There are 11 hidden switches. A switch that is on adds its own fixed numbers to the row, and there is some noise. The rows also spread widely along 11 directions, which tell nothing about the answers.
Known rows, each followed by its switches (1 for on, 0 for off):
[ 44  13  28 -24 -16   3  11  -3  -1  -3   8   6  32   9  -1   2   2 -46
   5 -13  37   4 -32  -3   8 -45  -3  39  12 -10  -7 -15   9   9  25 -33
  -3  -6  -3   1 -30 -29] | 0 1 0 1 0 1 1 0 0 1 1
[ -2 -13 -39  53  15 -53  -4   3  19 -49 -24  29   4  14   7  36  -1   7
  10  -3  26 -30   1   3  -2  43  37  41 -13 -21  -5  -4   2  11   4  18
  13 -36   8  -4 -19 -55] | 0 0 1 1 1 0 1 0 0 1 0
[ 20 -14 -72  26  34  18 -10 -26  25 -58 -57  50  20   8  24  22   8  51
 -50 -18  20   9  22 -58 -38 -38   5   8  36  16  -3 -18 -13  26  -4  43
  27   2   3 -31 -29  14] | 1 0 0 1 0 0 0 1 1 1 0
[ 48   9  36 -27 -28  63  19 -26 -41  16  -5  33  10  18  24   1  28   9
 -27  -8   3  -8   5  11  -7 -14  24  27   1  33  20  43   7  32 -29   6
 -38  34  -7 -40 -58   3] | 1 1 0 0 1 1 1 0 0 0 1
[ 11  18   3  18 -10 -53  11  13  21 -23 -13  13 -22  44   5  33 -25  -6
  29 -24   7 -46 -28  -3  41  38   4  53  16 -10 -24  39 -25 -13  -2   9
  -1 -29   2 -10 -14 -33] | 1 0 1 1 0 0 0 1 1 0 0
[ 13  17  27  24  13  20   4 -11  11 -45  10 -11   1  11  -4  47   5   2
 -21   5   7 -48  62   4 -40  21  37  19 -55   9  27   8 -27  28  11  34
  -8   1  11 -27 -16 -28] | 1 1 0 1 1 0 0 0 0 1 1
[-23 -30 -19  40  20  -9 -22 -17 -11 -33 -35  26 -18   0  -5  -1  -7  10
 -48 -13  17  15  -7  -1 -17  -2  13 -12 -21 -10  13 -25 -30  23   4  22
  30  -9  -9 -19  -7   1] | 1 1 1 1 1 0 0 0 0 0 0
[ -7 -30 -14  26  14 -48 -12 -10  -7 -41 -17  14 -10  12   2  20  -5 -21
  -2  -8  23  -8 -26   2  14   9  13  39   3 -16   2 -21 -20  11  32  -1
  44 -33  -7   3  -9 -56] | 0 0 0 1 0 0 0 1 0 0 0
[ 35  43  32  -6   0  48  13   2  39  -4 -13  32  12  26 -13  19 -23  -7
 -33  -5  10 -32   2 -35 -32 -32  -7  13  -6   2  -9  19  -8  23  -6  14
   5  -2   2 -27 -30  13] | 1 1 1 0 1 1 0 0 0 1 1
[ 11  11 -20  23  20  29 -10   6  57 -57 -26  22  14 -13  -6  20  -8  26
  -9 -35  40  -6  -8 -22 -18 -38  16  -6 -29 -12  32 -39  11  35  19  -6
 -14 -15   7 -51 -12  17] | 1 1 1 0 0 0 1 0 1 0 1
[ 20  -6  25 -22  -7  10   2   4  -1  15  11  12  51  -3   8  28   1 -41
 -41   0  47 -15  15 -27 -53 -24   6   8   5  10 -14 -22  19  -8 -14  16
  11   0  -4  15 -28   5] | 1 1 1 1 0 0 1 0 0 1 1
[-22 -45 -15   9  11 -21 -12 -12 -18 -26  -4   4  14  -9  -2 -20  -4 -19
 -34 -18  39  42 -24  -9 -15 -36  -6   2  10 -13  -7 -60  -9   3  18  -3
  29  -5 -11  -4  -3  10] | 1 0 0 1 0 1 0 1 0 1 0
[ 25  17  37  -9 -29  10   4  12  12  11  14 -11   2   7   8  13 -24 -15
  18  -9   5 -53  30 -14  17   4  23  31   2  13 -15  36  -6  -5  -4  24
 -26   7 -11  -6 -21  -2] | 0 0 1 0 0 1 0 0 1 0 1
[-27 -25 -44  27  14 -10  -2  16  33 -26 -22  -4  -5 -28  -6 -14 -40  10
 -10 -29  22   5  20 -18 -19 -27  -3 -31 -17 -25 -13 -48 -19   3  -1  19
 -12  -7   3 -13   1  52] | 1 1 0 0 0 0 0 0 1 0 0
[ 14  15 -10 -12 -51 -39  27  15  -9 -19   7  19  29  39  19  34  16  -6
  31 -52  20  21 -31  24  24   5  15  49   9  -4   2  12 -19  -1   5 -46
 -48  16  19 -32  -7 -16] | 0 1 1 1 1 0 1 1 1 0 0
[  4 -21  25 -24  -3   5 -12 -21 -29 -59   8  -3  23  20  18  34  43  -3
 -15 -23  40   6   7  -3  -4  -7  24  35   4  21  53 -22 -20  10  38 -10
  21   6   5 -28   4 -28] | 1 0 0 0 0 0 1 1 0 0 0
[-41  -6 -18  14  -9  -3  21  32  36  -7  12  12  20 -19   1   6 -11  26
 -13 -23  22  11 -11   3 -55  12   1 -36 -50  -9  -7 -24  33  -1 -46  -1
 -42 -14  15 -28   5  70] | 1 0 1 0 0 0 1 0 0 0 1
[  3  25  48 -23 -14  -1  10   7  16 -23  21 -37   1   8 -12  40 -22 -29
   4 -14  11 -25  48   0  -9   2   9   2 -45   2  12  -5 -58 -13  23   5
 -20  16   9 -11  10   0] | 1 1 1 1 0 0 1 0 0 0 0
[ 16   1   2  32   7  56 -19 -22   2 -11 -31  12  -1 -13   5 -29  13  54
 -51 -12  -5   7   9 -39 -18 -27  11 -21   7  24  14  28   7  19 -21  51
  -6  18  -6 -42 -16  41] | 0 0 1 1 1 0 0 0 0 1 1
[-40 -20 -12  22  -7  -9 -10  11  -4 -19  10 -35  -7 -32 -13 -31 -25   6
 -18 -19  20  31  11 -16 -18 -26 -14 -22  -9 -12   8 -30 -36 -22  -3  33
  15   7  -9 -10  19  60] | 0 1 0 1 0 1 1 1 1 0 0
[-33 -30 -67  24  -5 -59   7  11  -7  -6 -15  24  -7   1  17  12 -26  11
 -18  -4  -5  14  23  -4 -31  26   0  -4  12  -4 -52  -4 -33 -20 -43  38
  11 -13   1  18 -10  13] | 0 0 0 1 0 0 0 0 1 0 0
[ -4 -19  16  21  -4  18   5  19  27  17   9   0  14 -26 -12 -10 -44 -28
  -8  -5  37 -27 -14  -7 -18 -34  13  -5 -32 -16 -20 -29  34  20  -7   7
 -21  -5 -27  -9 -29  31] | 1 0 1 1 0 1 0 1 1 0 1
[ 25  40  -2  19  -5  13  48  20  59   6 -21  40 -11  14 -11  13 -25  19
  20 -11   0 -30 -56   5   7   1  -7  12 -22 -22 -32  30  33  27 -36 -13
 -48 -25   1 -40 -43  18] | 1 0 1 1 0 1 1 0 0 0 0
[ 44 -23 -19  10  10 -23  -9 -11  10 -39 -33  51  41  29  12  32  10 -46
  -9 -20  73 -25 -17 -13   1 -20  37  62  23 -17 -18 -38  24  30  33 -15
  23 -18  -2   2 -48 -68] | 1 1 1 1 1 1 0 0 0 1 1
[  2  14   6 -11  -7 -35  22  20  16  11  10  22   8  21   1  53 -40 -42
 -16   9   9 -31  29  -2 -47  24  -2  14 -26  -5 -36   4 -38 -15 -28  18
   6 -14  -1  22 -24 -19] | 1 1 1 1 0 0 1 0 0 0 1
[-62 -46 -15  19  -2 -66  -4   8 -39  -6  30 -17  -9 -18  -7 -12 -34 -38
 -16   0  19  53  -2  51 -33   4   2 -15 -56 -27 -10 -83 -36 -12  -1  -4
  -2 -16  -7  26  10   1] | 1 0 0 1 0 0 1 0 1 1 0
[ 41  19 -26  -3   4  22   4 -19  18 -47 -46  37 -13  33   9   0  19  46
 -16 -37   2  11 -26 -33  17 -17  -6  17  36  16   2  28 -15   8 -12   8
   6  -6  10 -47 -23   9] | 1 0 0 1 0 0 1 0 0 0 1
[ 30   1  30 -23  -1   8  -8 -17   0 -44 -12  -3  -1  16   2  15   1 -21
  12 -21  28 -21   3  -9  29 -22  16  34   2   2  26 -13 -26  12  44 -12
   5  -2   3 -19 -12 -38] | 1 0 0 0 0 0 1 0 0 0 0
[ -4 -27  41  24  -5 -26  -7   3  -7 -13  17 -49 -17 -18 -11 -15 -18 -40
  24 -19  31 -39   8  33  30  13  33  17 -45 -23  11 -17   0   7  25   4
 -27 -13 -10   0  -8 -24] | 1 1 0 1 0 0 0 0 0 0 1

New rows, each followed by its switches (1 for on, 0 for off):
[-12 -16  25 -10   2   0   1 -14 -42  -5  18  34  19  19  11  27  27 -13
 -58  14  16  15 -15  14 -54  12   9  25  -4  20   7 -18   6  16 -20   5
  35 -23  -7   2 -25 -21] | 1 0 0 0 0 1 0 0 0 1 1
[ 13  -3  54 -25 -26   8  12   2 -15  -2  25 -16  22  15   8  19  26 -26
  -9 -15  29 -28  -6   4 -10   7  20  22   5  19   2  10  26  -3 -10  -2
  -9  -5  -2  -5 -12   1] | 1 0 0 1 0 0 0 0 0 0 1
[ -1   2 -36  23  28 -12   1 -10  18 -73 -26  38  14  19  11  40  31  36
 -23 -16  28   4  -3 -11 -28  15  14  33   7  -4  27 -20  -8  18   2  11
  27 -28  21 -35 -14 -20] | 1 1 0 0 0 1 1 0 0 1 0
[-35 -21 -26  34  -4 -21 -15  19   7 -10   5   5 -14 -19  -9 -20 -55  -7
   2 -17  15  18   9  11 -12 -14  10 -13 -52 -25   0 -33 -36   4   9   7
 -14   2  -9 -11   2  16] | 0 0 1 0 1 0 1 1 1 0 1
[ 26  10  21  -7 -13  25   6  -4   7 -55  -4 -34  12   2   4  14  23  17
  12 -41  33 -23  27 -11  16 -16  25  26   9  10  30   1  -9  -2  16  12
 -26  17  13 -39  -3  17] | 1 1 0 1 0 1 1 0 1 0 0
[-22 -44 -39  36   7 -37  12  -7 -31  -5 -19  54   4   1  35  34  25  22
 -31   8   6 -12  -5  33 -37  56  30  18 -10   3  -5   2  21  28 -50  26
  -2 -30   0  -7 -43 -22] | 1 1 0 0 0 0 0 0 0 0 0
[ 32 -19  13  12  -3 -11 -16 -22 -14 -37 -30  -6 -11   5   4 -17  19  -8
  11 -31  28 -14 -32  -7  62 -15  18  45  42  -7   9   6  -5  12  36   0
  14 -12  -6 -20 -19 -36] | 0 1 0 1 0 1 0 0 0 0 0
[-14  -9   3  15   5 -23 -11 -23 -33 -41  -5   5 -23  30  -2  -7   7  -1
 -37 -23   1  37   1  14  -5   7   4  22  -5   1   9  -8 -59   0   5  11
  26  -1   5 -20   1 -17] | 1 1 0 1 1 1 0 0 0 1 1
[ 15  38  33 -24  -5  46   2  -3  17 -34  14  -8  28   8   1  46  10  23
 -24  -5   2   8  33 -27 -43 -25   5   3 -19  26  41  -2 -26  10  16   7
  -4  13  17 -33   9  10] | 0 0 1 0 0 0 1 0 1 1 0
[ 22 -19  30   0 -15  26 -10   6  -3  15   2  -3  32 -29   4 -21  15 -20
 -10 -13  54 -26 -34 -17  -2 -32   7   7  15  -5  10  -9  65   7 -10   1
   2 -17 -13  -2 -27  16] | 0 1 0 0 0 0 1 0 0 0 1
[ -1  10  18  -1  -6   6   8   3   3  -8  11   5  26   1   2  20  27   8
 -22 -10  13   6 -23  -8 -29  -1  -6  10   7   5  12  -3  18   7 -10  -2
   6 -19  15 -15   1  11] | 0 1 0 0 0 0 0 0 0 1 0
[-32   2  23   3 -15   4   1  33  18  -3  39 -56  10 -32  -6  21 -37  -9
   0   5  12 -43  78 -19 -46   9   5 -16 -46   0  13  -2 -35 -27  -9  52
  -7   8   0   5  18  45] | 0 1 0 0 0 0 1 1 1 0 0
[ 24 -24  17  14  -2  -1 -31 -30 -28 -48 -24   0  -8  14  20  10  24   8
   4 -31  33 -15 -14  -4  49  -2  37  49  22  12  41   2 -12  12  36  13
   8   3 -14 -30 -17 -42] | 1 0 1 1 0 0 1 1 1 0 0
[-21 -12  14  26  -1   1  -4  -7 -28  16  11  -6 -12 -17  -2 -27   4  13
 -48   1 -12  36 -23  10 -30   2 -11 -21 -16   4   4   4  -4   1 -34  25
   3 -11  -4  -9  -5  28] | 0 1 0 1 0 0 0 0 0 1 1
[ 53  36  40   9  20  53   1  -9  34  -8 -29  21 -21  10 -33   7 -36 -21
 -17  24  16 -65 -19 -39  -2 -46 -16  26   2  -9  -7  13  -3  26  10  29
  44 -31 -31  -7 -48 -15] | 1 0 0 1 0 1 1 0 1 0 0
[-22 -22  31  24  -7  -4 -14 -11 -40 -25   7 -20 -30  -5 -10 -31  14   8
 -10 -16  21  15 -44  26  22   5  11  13  -8  -3  30 -12   1   1  -8  11
  11 -18 -16 -21   3  13] | 1 0 0 1 0 1 1 0 1 0 0
[  1 -21   6  12 -15   0 -14   4 -13   9  -1  -7  28 -20   6 -27   1 -14
 -28 -19  38  13  -1 -14 -18 -24  11  -7   5  -6  -5 -16  17 -11 -11  18
  -5  10  -2   2 -11  25] | 0 1 1 1 1 0 1 0 0 1 1
[ 14 -46  -5  35   7 -12 -24 -32 -40 -21 -30  27  12   2  21   0  32  -1
 -31 -14  39  -5 -17   9  13   5  42  29  14  -1  12 -14  21  29   6  17
   5  -2  -9 -14 -35 -38] | 1 1 1 1 1 0 0 0 0 1 0
[ 46  33  11  -6 -33  15  12  13  27   4 -11   3   4  14   2   4 -25  -9
  23 -31   9 -29  14 -18  22 -20  11  21   1  -3 -17  38 -17  -2  -4   5
 -46  20   5 -21 -28   8] | 0 1 1 1 1 0 1 0 1 0 1
[-10 -24 -31  42   4 -31  -2   7  13 -39  -6 -16  12  -6  15  19   0  16
  10  -9  23 -52  60 -18 -10  40  41  27  -3  -1  -8  14  -3 -10  -5  54
  -6  -2  10  -3  -7  -8] | 0 0 0 1 1 0 0 1 0 1 0
[ 18  -1  13  17 -15  17   8   9  14  11   9  -5  29 -24   5  -5  -3  -4
  -1 -18  26  -5 -11   2  -8 -23  22   9 -10  -4  -6  -7  41  18  -9  -1
 -51   6  -4 -20 -27  20] | 0 1 1 1 0 1 0 0 1 1 1
[-34 -10  -7  -2 -14 -20   5  17  -6 -17   9  -2  12  -5   4  11   3   5
 -21 -22  27  13  -2   1 -34   4  -5  -5  -3  -1   7 -23  -6 -19 -26  11
   2 -13   9  -7   9  39] | 1 1 0 0 0 0 1 0 1 0 0
[ -8 -15   0   9  -3  -4   1   3  -5  -4  10   1   3  -7   3 -18 -28 -16
 -10  -7  22  -4  23   9 -22  -9  15  -4 -35 -11 -10 -22  -2   0  -9  16
 -21   1   1  -2 -17  15] | 1 0 0 0 1 0 1 0 0 1 1
[-40 -43 -21  54   3 -33   1  12  -6  11  19 -11  -6 -37   8 -10 -37  -3
 -12   7  10 -17  41  31 -36  33  40 -13 -58 -11 -28 -28  13   4 -37  47
 -44  -5 -15   9 -23  22] | 1 0 1 1 0 1 0 0 1 1 1
[-35 -19 -30  32   7 -68  -2  20  14 -34   8 -11 -13  -8  -8  15 -28 -16
   6  -9  19  -7  26   9 -24  38   9   6 -35 -26 -13 -25 -38 -21  -4  22
  21 -34   7  16   6 -16] | 0 1 0 1 0 0 1 0 0 0 1
[-16 -35   1  11 -11   1 -10  -4 -15 -20   1 -20  -9 -15   2 -13 -26 -11
   4 -21  22  -8  42  14   3 -16  35  -9 -37  -8   9 -31 -23  13  15  10
 -33  21  -4 -12  -4  15] | 1 0 0 0 1 0 0 0 1 0 0
[ 10  12 -21  15  -9   1   2  12  24 -24 -23  42  13  21   8   8   0  25
 -14 -29  26 -10 -19 -37  -7   3  -1  27  27  -5  -3  31  -6   0 -20  19
  17  -9   5 -33 -16  14] | 0 1 1 0 1 1 1 1 0 0 1
[ -7   8 -43  37  10 -39  12  -1  -1 -34 -21  46 -13  24  19  23  15  42
  -2 -16  -2  11 -35  23   0  40   5  37  -2  -7   8   9  -6  13 -30   7
 -18 -39  17 -29 -25 -20] | 1 1 0 0 0 0 1 0 1 1 0
[ 23 -32 -10  31   0   9  -1 -15  -7   4 -22  36  20 -13  12 -14 -10 -13
 -12  -4  30   0 -28   3   8 -39  29  22  -6 -15 -10 -18  30  45  17  -5
 -20   9 -21 -17 -49 -21] | 0 0 1 1 1 1 0 1 0 1 0
[ 28  11  -1  36  10  39  -1  -6  34 -33 -29  -5 -17 -22 -12 -31   1  35
   3 -25  13 -16 -22 -19  23 -25   8   3  -9 -13  21  18  19  27   2  17
 -15 -12  -4 -49 -25  19] | 0 1 0 1 0 1 1 0 0 0 1
[-46 -23  10  30 -20 -48 -13  36   3   0  15 -26  -5 -12 -17 -26 -44 -34
  13 -26  40 -16 -16   0  14   4   1   8  -4 -35 -14 -17 -14 -28   1  14
  13 -16 -14   9  19  30] | 0 1 1 0 1 1 0 1 1 0 0
[ 47  30  -3   0   3  23  11 -13   9 -21 -22  49  15  19   6  25   5   3
  -9   1  11   7 -33  -5  -3 -35  -3  45  12  -2  12  -1  -3  39  14 -19
   5 -15   2 -26 -42 -41] | 0 1 0 0 0 1 1 0 1 1 0
[  0 -10  -8   7   9 -29   1   9  -2  -5   8  13  11   5  -1  11 -38 -47
 -19   1  35  -7   4  -4 -31 -18  -5  32  -3 -15 -24 -34 -27  -7   1  16
  28 -17 -14  19 -31 -18] | 1 1 0 1 0 1 1 1 1 1 1
[ 20   1   8  13  -7 -10   8   7  19 -15  -8 -13  -2  -5   5  25 -33 -18
  19  -8  22 -62  58  -8   7  13  32  27 -16  -4 -12   8 -26  -6   1  39
 -27   7  -6  -3 -28 -10] | 1 1 1 1 0 1 1 0 1 0 0
[  2 -36 -15  53  19   3  -7 -35 -45  -3 -21  25 -19 -26  17 -17  17  28
 -34  17 -12  28 -22  35  -7   6  23   4 -30  -1  27  -7   3  44 -12  21
 -14 -10 -15 -22 -43 -30] | 0 1 0 1 0 0 1 0 0 1 0
[-47 -51 -15  32  16 -44 -46 -12 -29 -30 -14 -23 -10 -18   5 -27  -3   7
 -46 -10  18  24  17 -31 -11  14   5 -16  21   2  -2 -31 -36 -38   2  61
  61 -12  -6  18  28  14] | 0 0 1 1 0 0 0 0 0 1 0
[ 20 -39   7 -34 -25 -14 -17 -34 -64   6 -11   9  26   5  28 -33  23 -30
 -21 -36  26  67 -37   3  31 -55  -2  17  53   8   2 -35 -15   1  33 -33
   2  22  -1   6 -11 -18] | 0 1 0 0 0 0 0 0 0 1 0
[ -7  15  28  -8  -2  -5   8  19   9 -15  25  -3  26  12  -8  33 -13 -27
 -17   2  39 -21   5 -14 -42  -8 -11  31  -3  -3   4 -20 -14 -14  -2  11
  28 -21   0   4  -6   4] | 1 1 0 0 0 1 1 1 1 1 0
[-22  -9  17  27  -4  11 -14   1 -14  -3   6  -5  -7  -2  16 -13   4  41
 -35 -18   1  -8  -5 -14 -15  20   8   4   4  24  16  24   9 -11 -37  54
  -6  -8  -9 -30  -1  43] | 1 0 1 0 0 0 0 1 1 1 1
[ 36  12  -7  -7  -2  10  13  -6  -5 -16  -8  41  39  21  14  43  19 -10
 -34   6  22 -11  23 -18 -54 -12  16  32   5  15  -5   6  -3  16 -12  10
  15  -1  11  -2 -40 -32] | 0 1 0 1 1 0 1 0 0 1 1
[ 22   1 -41  17  17  -6 -11  -8  32 -36 -45  39  11  10  18  14 -17  17
 -14 -30  20   1   1 -30   1 -29   6  13  20  -6 -10 -21 -19  19  16  12
  -9  -6  10 -24 -23  -5] | 1 1 1 0 0 0 0 0 1 1 0
